The rows are grouped in 5 different ways at once. Each group adds its own fixed numbers to the row, and there is some noise. The rows also spread widely along 16 directions, which tell nothing about the answers.
In the rows, 128 means zero.
Known rows, each followed by its group in each grouping:
[123 128 101 121  62 125 149  92 121  85 197  90 108 156 150 132 144 138
 113 166 161 116 116 136 142 176 115 124 112 146 139  92 105 188 142]	H mif z258 (3) (2)
[127 137 123 119 126  90 133 102 181 101 201 151 137 161  98  82 130 108
 111 150 142 140 141 135 125 116 141 177  88 126 132 124  83 136 183]	U mif z69 (1) (1)
[116 112 135 108 128 110 146 103 154 106 189 138 142 149 120 111 176  98
  94 135 135 102 141 109 167 135 100 175 117 166 114  90  93 134 160]	W Dor z263 (2) (3)
[130 109  94 172  68 160 150 147 113 120 112 144 123 136 193 125 157 115
 136 161 136 125 120 137 128 137 161 175 110 115 117 141 174 127  98]	H Dor z258 (0) (1)
[172 142 110  94 154 145 146  60 182 126 162 140 169 162 133 109 139 131
 136 143 116 103 118 177 146  81 100 158 160 118 120 120  85 148 106]	U did z306 (2) (0)
[121 117 118 150 100  91 142 102 109 106  95 118 143 150 129 104  76 176
 132 174 121 137 174 184  82 134  97 164 180  93 126 164 131 153  80]	W did z306 (3) (3)
[129 127 168  93 164 117 177 101 138 128 109 100 162  95  61 114 133 152
 136 107  91 106 146  97 148 125 133 158 128 156 127 178  45 143 112]	W did z69 (1) (0)
[135 110 140 156  91 110 161 114 126 100 125 179 169 131 129 125 156 150
  81 142 120 112 187 131 162 158  78 189  83 157 123 109  85 158 120]	U did z329 (0) (2)
[171 109 126 121 114 151 168 156 103 153 131 101 126 156 181 156 116 124
 137 178 131  67 106  82 151 172 124 108 125 142 147  59 129 148 139]	U mif z263 (1) (4)
[ 83 128 104 157 138 101 104 125 117 126 146 218 169 111 145  89 164 127
 110 129 101 161 177 187 204 164 106 145 148 143 117 127 118 101 100]	U mif z329 (2) (4)
[201 130 160 133 135 116 140 149 142 148 105 175 160 126 154 135 113 162
 115 187  96  87 162  90 194 119 120 172  98  87 103 111  72 108 113]	U did z258 (1) (3)
[132 128  99 138 190 179 125 161 146 175 126 180 127 125 116 111 167  92
 156  59 117 145 103 144 121 166 142 139 152 182 174 114 163 125 156]	W mif z258 (0) (3)
[164  87 125 110 144 113 134  63 181 114 131  64 126 143 104  97 132 102
 124 134 138  71 131 130  99 124 158 134 130 129 126 129 136 117 127]	H mif z69 (3) (2)
[117  87 109  90 172 118 104 146 138 144 146 200 158 162  95 101 179 104
  95 124 124  84 190  86 155 122 132 199 111 132 126  78 120 114 163]	U did z69 (1) (0)
[ 42 111 186 136 122 105 148 144  96 133 116 100 149 145  72 109  97 160
 113 150  84 138 153 133 122 147 110 135 120 121 130 187 109 142 125]	W mif z306 (1) (2)
[166 105 158 139  93 133 114  81 166 117 142 110 185 157 122 137 115 134
 148 179 117 123 102 123 176 120  71  97  52 149 134 136 107 160 137]	H mif z263 (3) (0)
[201 120 152 134 161  58  90 168 125 159  97 154 127 133 110 156  89 166
 157 175 102 111 162  86 151 158  87 138 149  83 118 119  93 126 113]	W mif z263 (0) (1)
[122  89 101  96 140 116  78 102 132 131 165 192 181 153 127 108 184 104
 124 148 129 104 165 113 195 108  99 167 112 145 113  90 130 128 144]	W Dor z69 (1) (0)
[102  88 118 163 105 139 138 127 106 124  98 153 132 150 162 104 141 142
  87 152 128  69 192 165 148 171 119 139 112 114 156  80 160 115  96]	U mif z306 (1) (4)
[180 147 113 156 122 187 159 156 137 159 128 181 146  97 195 140 161 115
 166 140 105 124  88 108 219 148 130 151 103 144 123 118 134 101 100]	U mif z258 (3) (0)
[ 72 124 141 112 106 148 208 146  72 142 141 124 185 124 143 109 121 119
 137 153 104 138 122  95 142 138 131 160 134 189 118 149 102 175 130]	W mif z69 (1) (2)
[132 109 122 120 102 103 125 101 164 101 157 144 178 154 143 115 177 112
  88 154 134 173 133 143 139 105 133 206 128 139  84 169 131 130 139]	W did z69 (1) (0)
[165 132 155 129 110 105 162 125 171 124 144 103 119 115 105 127 132 125
 133 128 122 133 112  73 156 145 155 158  62 142 121 160  72 116 165]	U mif z306 (3) (3)
[187 130 117 139 131 147 131 131 155 140  58 141 185 125 177 123 165 155
  97 113 111 158 144 193 116 142 198 170 169 113 120 166 142 123  95]	U Dor z258 (1) (0)
[148 120  72  82 140 171 126 132  88 171  71 181 218 128 158 104 130 146
 163 144  98 123 154 138 134 103 181 133 152 117 124 127 108 160  89]	H did z329 (3) (0)
[150 127  80 112 114 173 137 156  86 155 106 164 125 128 180 142 152 163
 160 140 106 110 135 117 179 141 142 147 149  83 128 114 124 148  66]	U mif z69 (1) (4)
[150 100 104 153 106 146 196 114 113 113 100  97 111  98 141 138 140 111
 181 129 125  98 106  98 117 146 124 201 157 161 104 156 159 137  69]	H Dor z258 (3) (2)
[ 98  79  95  78 102 114 106 140  84 126 128 122 109 136  98 136 177 135
 131 123 130  68 181  49 164 156 162 151  82 105 127  92  96 148 125]	H mif z329 (3) (3)
[133 147  91 149 157 128  65 103 153 136 149 159 116 120 130  65 104 126
 189 153 109 147 111 182 161 131 170  58 102  91 161 150 129  76 129]	U mif z258 (0) (3)
[188 156 143 177 151 124 147 154 155 153  80 188 130  95 137  85  93 169
 128 146  87 118 156 163 147 147 146 144 120  75 143 134  86  83  95]	W mif z329 (3) (4)
[143  86 141 147 109 158  98 140 105 153  68 147 166 172 122 139  97 175
 150 154 102 105 158 136 129 137  74 107  90  98 173 109 149 174 105]	W mif z263 (1) (3)
[115 133 101 168  96 155 169  76 105  94  96 158 149 126 120  68  70 179
 166 149 126  89 185 179 110 141 112 116  89 129 193 118  90 183  81]	H mif z258 (0) (3)
[128 148 108 158  90  69 171 166  90 104 135 169 110 116 133 122 130 157
 121 131 135 171 170 116 112 196 136 206 153 150 122 144  91 158 140]	U Dor z306 (0) (2)
[127 101  73 110 108 152  52 145 131 160 152 161 153 193 191 159 194 116
 116 149 138 163 112 170 160 135 124 132 162 103 112 105 192 152 127]	H mif z306 (1) (1)
[203 168 114 166  84 122 114 152 134 130 115 166 121 110 187 104 100 179
 147 176 123 153 130 138 165 160 199  89  60  85 158 130  74 113 148]	U Dor z258 (0) (3)
[120 110 148  97 133 121  72 123 142 147 110 130 164 148  99 129 148 172
 122 148  74 151 140 141 169  92 138 142 122  42  90 199  97 136  83]	H mif z69 (3) (1)
[141 108 153 128 152  90 137 102 151 123 121 132 147 131  89 135 132 145
 131 121 101  94 166 119 158 137  65 179 137 131 113 133  85 140  96]	U mif z329 (2) (3)
[139 153 132 101 175 105 175 178 139 147 147 130  94 115 109  97 146 125
  99 104 123 107 143  87 112 173 207 160 146 127 144 110  69  94 171]	U did z69 (2) (0)
[114  72  95  98 108 131 148  69 100 112 108 136 220 156 132 100 129 123
 125 165 125 100 176 146 123 111 109 188 145 158 109 128 130 188  90]	U mif z258 (3) (4)

New rows. What belongs after each?
[155 146 113 116 151 150 154 178 119 175 101 194 154 120 121  92 118 142
 137 104 106 115 160  99 132 155 190 141  87 129 172  91  69 138 165]	U mif z329 (3) (3)
[ 81 145 163 168 114 145  98 207  89 169  97 179 150 120 159 100 132 171
  97 161  75 158 149 158 182 175 176  72  79  76 147 151 118  79 128]	W mif z329 (0) (0)
[139  99  62 117 122  86  52 152 153 129 155 186 145 164 136 134 205  91
 119 111 147 192 139 141 128 133 160 208 143 123  97 133 164 130 168]	U Dor z329 (1) (1)
[124 123  98 145 122  88  98 108 175 108 176  93 101 150 151 102 153  99
 101 138 156 168 107 187 118 175 185 110 148 137 134 143 160  91 169]	U mif z306 (1) (4)
[103 122 104 104 120 160 150 152 119 143 139 163 157 149 164 109 196 121
  65  98 129 107 167 138 151 165 177 154 116 143 146  69 106 143 149]	U mif z329 (2) (3)
[174 122 126 142 101 125 127 175 145 146 150 160 116 133 175 139 159 115
 119 149 140 139 121  64 174 153 156 162  68 129 128 106 125 108 175]	W mif z69 (1) (3)
[127 130 104 152 115 165 165 188 133 152 100 211 160 129 155 119 190 115
  96  83 114 158 153 134 134 151 176 218  98 139 135 127 129 130 135]	U mif z329 (1) (1)
[109 154 156 166  90 167 174  67 154 101 136  99 147 114 126  94  99 169
 155 137  99 140  99 177 163 128 113  87  62 139 171 180  83 151 104]	U mif z69 (1) (3)
[151  89 172 117 133 128 179  92 173 121 130  43 157 145 101 147 139  97
 128 120 124 107  91  94 114 128 120 175 114 187 115 163 122 155 148]	U mif z258 (1) (3)
[165  71  82 135  92 143 108 106 124 116  97 143 155 146 155 132 179 122
 117 121 151 105 160 133 118 151 146 159 108 154 138 104 165 161 123]	H Dor z258 (0) (2)
[107 121 118 137 160 136 143  96 168 118 147 173 178  91 134  92 196  87
 114 108  99 172 116 169 185 115 139 190 156 175  74 190 121  88 100]	H did z258 (2) (4)
[129 135 118 126 127 111 157 104 148 116 153 109 134 142 114  80  93 114
 151 166 125 111 116 135 102 122 165 141 111 115 131 139 105 116 137]	U mif z329 (3) (0)
[ 78 139 107 119 103 134 149 106 122 111 169 161 178 152 143  87 148 134
  92 151 125 161 149 186 138 133 136 146 136 151 125 134  99 162 146]	H did z306 (1) (2)
[115 154  68 107 143  89 110  91 106 108 177 150 150 110 114  86 127 131
 167 130 138 160 145 164 149 174 155 101 166 188 155 114  82 164 154]	U Dor z258 (1) (2)
[133 146 104  87 108 194 148 146 134 162 165 164 171 157 180 136 175 123
 132 158 105 142  85 119 191  88 158 148  98 107 107 126  95 147 138]	U did z306 (1) (1)
[171 115 137 104 117  96 119 107 111 128  68 106 173 102 114 165 157 188
 136 106 100 133 166 121 166 161 131 138 145 140 117 177  71 171  85]	U Dor z306 (0) (0)
[177 153 139 140  98 102 124 118 144 107 151 114 105 126 155 149 134 180
 116 178 120 130 123 143 184 167 107  90 117  94 136 123  65 139 112]	W did z263 (0) (1)
[116 110 136 130 143 103 110  66 168  99 159  78 107 122  91 123 154 125
 138 119 121 122 116 159 160 151 100 139 163 130 112 166 128 120  94]	H mif z258 (3) (3)
[138 100 115 161 106  88  86  89 174  86 199 118  91 172 110 106 127 107
 126 172 156 115 108 150 140 151  92 133  90 122 139 103 148 111 169]	U Dor z258 (3) (4)
[177 102  70 100 167  83  27 118 124 169 118 197 232 151 158 104 120 120
 160 162 128 155 158 162 146 124 153  87 163 148 126  96 129 137 156]	H Dor z329 (2) (0)
[171 151 109 152 125 156 146 112 197 123 160 179 114 141 159  78 159 110
 113 144 118 117 110 183 144  97 149 183 118  79 115 113 128  81 119]	W Dor z329 (3) (2)
[158 124 114 112  97 100 133 103 164 107 159  85 118 148 129 145 143 128
 144 150 124 173  88 128 129 118 136 185 143 102  80 198 117 140 118]	U mif z306 (3) (4)
[158 137 188 199 131 126 179 109 137 135 109 129 129  92 162  98  67 158
 144 196  87  75 123 142 197 151  73  92 111 123 140 135 102  82  79]	W mif z69 (0) (4)
[122 137 139  93 136 160 197 174 109 157 144 107 126 130 155 127 154 124
 101 144 107  98 106  87 154 164 185 156 143 127 114 111  90 130 140]	U mif z258 (3) (4)
[156 135  95 141  84  87 157 180  96 104 141 165  96 133 148 133 147 138
 119 142 155 129 167  77 122 198 151 194 115 135 138  90  97 149 159]	U Dor z263 (0) (0)
[111  85  94 131  70  89 102 127  93  95 131 152 135 140 112 160 166 140
 150 148 139 145 163  84 160 146  89 189  83 139 113 143 127 160 120]	W did z329 (1) (0)
[137  89 128 143  84  98 147 156 108 131  82 104 141 135 158 143 131 129
 122 175 119 130 145 113 108 134 154 200 143  89  79 176 157 121  83]	W mif z329 (3) (1)
[174 106 131 122 127 137 106 110 144 152 103 106 182 146 152 119 106 131
 144 182 109 129 109 144 132 119 153 102 128 113 113 148 140 133 118]	H mif z258 (3) (2)
[111 124  92 140  82  88 130 153 104 116 131 184 171 110 179 102 168 128
  88 147 141 184 188 133 152 167 187 184 116 148 113 144 113 132 141]	W mif z69 (1) (1)
[126 125 122  98 166 112 109 132 128 148 136 140 155 160  84 111 116 148
 139 115 112 132 149 135 108 142 127 127 143 122 159 126  95 164 149]	U mif z69 (2) (0)
[114  93 157  91 145 145 137 102 160 146  93  66 177 137  93 102 143 115
 116 135  93 114 117 136 106  91 201 143 116 101 100 201 118 121 112]	H mif z258 (3) (1)
[ 81  93  98 105  86  63 105 136  82 103 148 126 127 137 113 126 151 132
 126 163 130 131 173  86 158 161 155 163 101 112 102 137 101 139 134]	U mif z329 (1) (4)
[127 106 147 162 126 128 158 115 116 131  91 153 198 174 133  93  68 165
 103 171 111 109 175 193  85 142  86 146 143 129 159 114 123 179 110]	U mif z258 (2) (4)
[182 163 116 149 118 123 123 172 113 153 101 168 137 119 171 162 132 189
 133 129  96 184 130 165 158 187 111 143 182 105 125 135 108 157  89]	U mif z329 (3) (2)
[148 164 145 154 113 129 136 103 172 119 100  99 130 121 133  99 100 184
 135 135  98 165 121 199 124 130 176 108 127  72 139 205  91 121  93]	H mif z306 (1) (3)
[148 109  77 128 130 111  90 104 159 133 151 138 125 116 172 118 176  80
 165 154 123 127 107 137 190 114 162 137 122 110  92 140 151  67  95]	U mif z329 (2) (1)
[147 136 171 150 114  93 104 162 130 139 129 115 124 112 157 170 164 163
 112 148  91 153 107 125 209 185 119 123 136 107  94 166 103  99 112]	U Dor z329 (0) (0)
[105 124 157 154 104 161 152 146  94 142  80 137 152 122  86 113  82 176
 172 141  77 136 131 120 131 139 122 119  61 111 158 181 101 154 100]	U mif z258 (3) (2)
[164 123 101 172 111  85 138  84 151  87 164 127  62 122 141 101  99 126
 172 184 135  81 136 130 148 136  87 154 120  92 127 114 136  88  83]	U mif z69 (2) (2)
[144 103 175 166 144 110 134  78 200 120 120  83 180 128 115 109 126 106
 113 134 116 133 103 182 121 128 125 121 121 173 123 178 131 111 138]	H Dor z258 (2) (1)
[125  67 122 135  66 119 131 155  78 134  84  82 139 172 136 159 111 138
 139 169 139 109 139  81  81 157 132 137  83 122 140 124 167 175 138]	W mif z329 (1) (2)
